The rows come from 4 hidden closed curves, with some noise, and rows from the same curve form a group. Each curve winds through 6 dimensions. The rows are also pushed far along 4 directions, which tell nothing about the answers.
(in the rows, 128 means zero)
Known rows, each followed by its group:
[119 106  91  80 117 196 141 167  84 122 103  88 171]
(2)
[171 126 160 114 126  75 174 124 208 149 105 122  72]
(0)
[128 139 136 177 161  95 111 123 177 126 146 145  88]
(0)
[120 146 147 140 145 189 112 153 126 127 162 107 119]
(1)
[122 124 135 169 124  74  99 108 114  86 113 138 151]
(2)
[158 154 131 126 120 161 168 123 209 124 139 124  58]
(0)
[144 134 115  84 139 147 178 147 120 153  93 153 146]
(2)
[ 98 103 130 117 111 145  88 106 129 115 130  51 143]
(1)
[113 152 117 144 138 117 127 130  84 126 107 158 162]
(3)
[160 147 115 123 114 108 169 126  87 111 114 183 140]
(0)
[124 129 117  66 116 187 131 104  79 127 137  88 152]
(3)
[154 122 150 119 148 117 168 149  82 139 120 149 135]
(3)
[113 119 129 139 119 170 108 140  59 135 166 116 150]
(2)
[133 136 138 152 163 142 150 129 112 178 175 164  96]
(2)
[101 129 137 121 155 211 125 109  92 152 194 148 105]
(1)
[129 139 166 160 177  70  97 120 116 144 146 157 138]
(1)
[ 99 135 161 155 162 203 136 150 111 150 176 144  92]
(0)
[120 102 124 108 108 192 126 117 147 129 175  71  71]
(1)
[141 127 123 106 123 198 151 134  86 116 157 102 115]
(3)
[146 124 142 126 115 122 114 113 198 124 146  62  74]
(1)
[131 126 122  99  85  57 138 118 157 134  62  92 142]
(0)
[155 147 149 125 153 152 162 158  93 145 132 156 148]
(1)
[130 131  87 132 149 126 108 124  70 131 147 154 163]
(0)
[110 115 130 128 113  82  76  83 154  99 121  87 129]
(0)
[117 142 118  72 111 168 137 134 100 129 107 121 162]
(3)
[107 127 102 162 160  69  70 109  67 120 140 162 178]
(0)
[164 151 134 121 133  97 186 120 137 150 116 197 106]
(1)
[147 128 108  77  83 104 142 147 166 121  69 109 143]
(3)
[121 111 153 153 153 149 110 116 107 111 179 111  92]
(3)
[ 81 113 118 131 171 168  88 108  93 116 149 126 152]
(2)
[152 142 124 144 151 114 164 133 115 170 146 175 113]
(2)
[ 97 115 106 140 136 180  97 132  81  95 145 117 154]
(2)
[141 115 120 102 123 142 142 154  68 117 114 138 167]
(2)
[111 123 134 206 155  38  99 118 163 111 111 148 109]
(2)
[119 134 117  90  93  74 126 118 121 113  50 132 188]
(1)
[160 128  99 114 135 167 169 141 112 166 158 122 102]
(3)
[118 116 150 153 144  94  99 107 132 102 138 133 120]
(3)
[ 78 111 116 106 111 162  62 119 128 119 143  49 128]
(3)
[114 130 129 137 150  85 117 136 129 151 102 134 154]
(0)
[124 145 123  74 126 208 155 140  85 139 138 131 143]
(3)
[ 72 116 140 113 144 182  95 133  61 144 147 110 166]
(0)
[ 91 100 150 168 153 142  87 130 154 145 180  81  67]
(2)
[ 96 120 124  95 134 176 114 123  40 138 134 128 184]
(0)
[118 129 133 116  78  92 117 106 163  81  68  89 155]
(2)
[154 117 148 127 140 130 180 157  85 137 122 166 130]
(1)
[137 111 153 121 109 121 124 113 164  94 122  81 105]
(1)
[102 129 110 157 153  52  81 109  52 134 113 170 208]
(2)
[149 117 126 143 119  87 139 122 189 145 122  91  79]
(3)
[123 145 124 132 141 132  84 129  78  98 130 132 192]
(1)
[170 127 117 121 154  97 170 139 104 150 118 198 150]
(3)
[175 152 138 175 177 104 155 133  92 129 171 219 112]
(1)
[100 106 164 139 156  49  76 103 123 124 108 123 158]
(0)

New rows, each followed by its group:
[135 119 122  89 109 136 132 149 136 126 106 111 139]
(3)
[134 134 140 158 151  90 120 104  84 143 160 174 140]
(2)
[192 146 123 140 115 101 188 151 196 118 113 149  64]
(0)
[145 148 118  87 119  67 154 124 117 151  63 156 175]
(3)
[110 143 107 147 123  63 100 131  45 122  89 176 224]
(2)
[165 132 142 154 125  95 158 133 163 112 129 131  71]
(3)
[175 149 150 111 113 107 203 147 165 145  97 140  81]
(3)
[107 107 159 168 153  58 115 124 132 154 127 142 103]
(1)
[167 144 143 108 150 177 180 127 124 130 149 170 113]
(0)
[119 131 120 107 141  68 115 124  98 146  88 168 190]
(3)
[125 117 146 162 136 178 135 131 182 122 171 107  59]
(3)
[118 108 125 147 143  62  76 118  79 116 118 122 181]
(1)
[ 78 121 147 151 133 149  92 116 140 150 175  95  75]
(0)
[109 128 168 145 124 143 113 124 157 155 176 108  68]
(2)
[143 131 134 100 134 147 157 126 155 164 134 115 106]
(0)
[140 153  97  82  80 134 147 118 148 130 100  69 111]
(3)
[132 133 101 112  87 166 138 140 136 106 120  64 106]
(3)
[117 127 164 165 173  44 110 107 134 148 116 162 138]
(0)
[ 91 102 101  87 109 190 104  98  67 109 144  99 164]
(1)
[147 112 121 121 147 152 127 143  70 137 158 123 144]
(1)
[150 140 119 156 141 129 156 150 100 127 143 149 104]
(3)
[146 128  76 102  98 139 151 145  55 100  96 155 188]
(1)
[157 129 110  85  84 116 149 106 172 124 107  60  94]
(3)
[111 135 156 172 175 132 121 130 133 168 170 136  93]
(1)
[146 146 138 122 154 124 125 132 115 152 147 143 135]
(1)
[123 145 127 130 125  96 109  96  92 114 119 166 176]
(2)
[141 137 133 142 128  89 130 105 117 149 142 151 126]
(2)
[104 126 175 155 160  95 100 126 138 118 123 147 129]
(0)
[104 115 135 146 170 127 108 139  55 160 156 135 147]
(3)
[123 130  90  75  85 120 131 103 160 115  63  82 166]
(2)
[138 122 134 164 158  51 104 113 102 128 130 146 150]
(1)
[133 125 140 182 179  83 123 131  82 112 135 211 160]
(3)
[143 124  97  83  88 134 142 148 178 156 106  73 105]
(3)
[117 124 145 126 177 217 161 151  98 147 164 160 109]
(2)
[167 164 110 117 125 147 174 152 140 151 132 162 106]
(1)
[110 127 108 128 116 162 107 136  85 105 136  86 139]
(3)
[ 89 129  99 139 111 124  94 118 108 111 105 104 167]
(1)
[186 150 111 141 132 114 203 143  79 129 127 212 124]
(0)
[118 111 140 157 137 201 139 136 117 116 191 121  67]
(1)
[ 96 149 157 201 155  53 107 114 147 127 112 149 111]
(3)
[133 151  83  67  88 118 133 124  81 124  77 103 185]
(3)
[133 109 145 166 175  83 105 129  68 133 156 156 150]
(1)
[137 131 132 158 169  57 132 119  66 144 117 177 168]
(3)
[171 131 133  96 119 111 148 133 115 110 107 129 152]
(1)
[101 139 134 157 136 189 125 138 117 130 170  92  83]
(3)
[171 128 128 137 107  73 152 140 106 134 120 152 135]
(2)
[110 133 148 115 108  72 103  81 168 101  83  98 139]
(3)
[166 124 141 112 133 216 185 168 157 130 152 105  75]
(0)
[115 156  97  92 108 125 114  96  87 116 100 114 177]
(3)
[115 133  91  87  90 180 120 120 132 100 105  91 163]
(3)
[180 127 114  89 125 178 204 134 155 128 132 137  86]
(2)
[154 155 145 155 141  68 138 100 182 140 129 148  97]
(1)
[135 138  89 119  84 163 142 149 168 127 124  64  83]
(3)
[133 139  93 120 140 186 149 145  64 157 161 131 133]
(3)
[103 132 112 105 102 155 119 128 114 147 134 104 122]
(0)
[154 147 104  99 110 172 167 121 142 120 127 139 122]
(3)
[160 125 124 145 146 173 181 150  71 124 168 186 103]
(1)
[ 97 149 108 104 134 150 101  94  45 120 131 131 187]
(3)
[173 129 102  78 116 114 159 118 114 136 117 131 136]
(3)
[105 130  88 112 104 150  90  93 103 109 138  63 141]
(3)
[105 124 120  95  97 133  90 131  69 127 119 112 190]
(2)
[ 75  92 160 175 162 115  84 138 136 115 121  90 119]
(2)
[158 141  76  71 108 167 149 166 139 135 100 110 154]
(0)
[121 116 134 116 129  86 116 134  85 119  94 115 169]
(3)
[126 116 128 104 120  69 116 132 121 111  63 146 196]
(3)
